There are 3 ways to turn a row about zero (a turn may also mirror it). The second row of each pair is the first, turned, with some noise.
Known pairs, each followed by its turn:
[.24, -.13, .03, .35, -.10]
[.17, .25, -.17, -.09, -.28] | z_835

[-.01, .07, .05, .02, .10]
[-.01, -.04, -.11, .04, .04] | z_835

[.13, .28, -.20, .17, -.04]
[-.03, -.22, .23, -.25, .08] | z_312

[.05, .50, .07, -.02, .17]
[-.44, -.16, .06, -.18, .21] | z_312

[.04, -.03, .13, -.08, -.04]
[.02, .11, -.12, -.02, -.02] | z_259

[.30, .06, -.20, .10, .19]
[.06, -.31, -.12, -.27, -.01] | z_312

[.10, .01, .03, .10, .13]
[-.05, -.17, -.09, -.02, -.05] | z_312

[.11, -.12, -.07, .11, -.03]
[.00, .13, -.01, -.01, -.17] | z_835

[.06, .06, -.08, -.01, .00]
[.04, -.02, .06, -.09, -.01] | z_259

[-.13, .01, -.08, -.19, .28]
[.29, .04, .11, .19, .04] | z_259

[-.08, -.27, .05, .01, -.13]
[.20, .13, -.01, .17, -.14] | z_312

[-.17, .12, .27, -.07, -.23]
[.22, -.02, .05, -.15, .30] | z_835

[-.03, .04, -.04, -.24, .34]
[-.11, -.01, -.33, -.05, .24] | z_312

[.07, -.15, .24, -.07, -.01]
[-.04, .22, -.16, .05, -.01] | z_259

[-.19, -.08, .03, .17, -.08]
[-.05, .19, -.06, -.17, .10] | z_835

[-.05, -.01, -.08, .20, -.08]
[-.18, -.13, .06, -.01, .05] | z_259

[-.06, .23, .30, .29, .26]
[-.12, -.06, .03, .31, -.44] | z_259

[.08, .34, -.09, -.07, .07]
[.00, -.37, -.05, -.03, -.05] | z_835

New pairs. What belongs after each?
[.14, -.08, -.06, .09, .18]
[-.05, .13, .21, .05, -.02] | z_259

[-.06, .15, -.20, -.07, .10]
[-.20, -.20, .00, -.02, -.03] | z_835

[-.23, -.06, -.18, .09, -.03]
[-.24, .09, .03, -.18, .04] | z_835

[.18, -.18, -.09, -.24, .19]
[-.09, -.01, .14, .34, -.12] | z_835

[-.05, .12, .18, .20, .21]
[-.20, -.25, -.01, .18, .02] | z_312

[.04, .02, -.01, -.01, .12]
[.04, .03, .08, .05, -.06] | z_259

[.18, .11, .05, -.05, .29]
[.00, -.17, -.16, .27, -.08] | z_835

[-.03, -.05, -.02, .27, .13]
[-.18, -.03, .16, .15, -.04] | z_259

[-.32, .10, -.04, .03, -.16]
[-.10, -.03, .05, -.28, .22] | z_835

[.13, -.03, .07, -.01, -.20]
[.20, .06, .12, -.04, -.07] | z_835

[.16, .08, -.05, .22, -.08]
[-.22, -.04, .11, -.14, -.09] | z_259

[-.01, .07, -.13, -.03, .08]
[.02, -.05, -.03, -.09, .14] | z_312

[-.25, .02, -.09, .16, .32]
[.04, -.16, .23, .35, -.01] | z_259

[.19, -.01, .12, .13, -.03]
[.20, .07, -.11, .04, -.12] | z_835

[-.12, -.13, .07, -.08, .05]
[.06, .08, -.09, .15, .11] | z_259

[.05, -.15, .05, .08, .00]
[-.14, .10, .00, .04, .04] | z_259

[.03, -.03, -.11, .00, -.06]
[-.03, .01, .07, -.05, -.08] | z_835

[-.11, -.04, .28, .22, -.08]
[-.10, -.05, .14, .29, -.16] | z_312

[-.15, -.03, .03, .12, -.18]
[.03, .11, .01, -.22, .08] | z_835

[.23, -.07, .07, .24, -.12]
[.20, .15, -.10, -.06, -.22] | z_835

[-.22, -.01, .15, -.39, -.26]
[.26, -.05, -.43, -.05, .16] | z_259

[.04, .09, -.14, .06, -.20]
[.08, .02, .22, -.15, .00] | z_312

[.04, .21, .00, -.20, -.09]
[-.16, .15, .05, -.18, .07] | z_312

[.10, .08, -.05, -.06, -.04]
[-.02, .00, .01, -.15, -.01] | z_312

[-.20, -.04, .15, .02, -.06]
[.02, .09, -.02, -.07, .23] | z_835

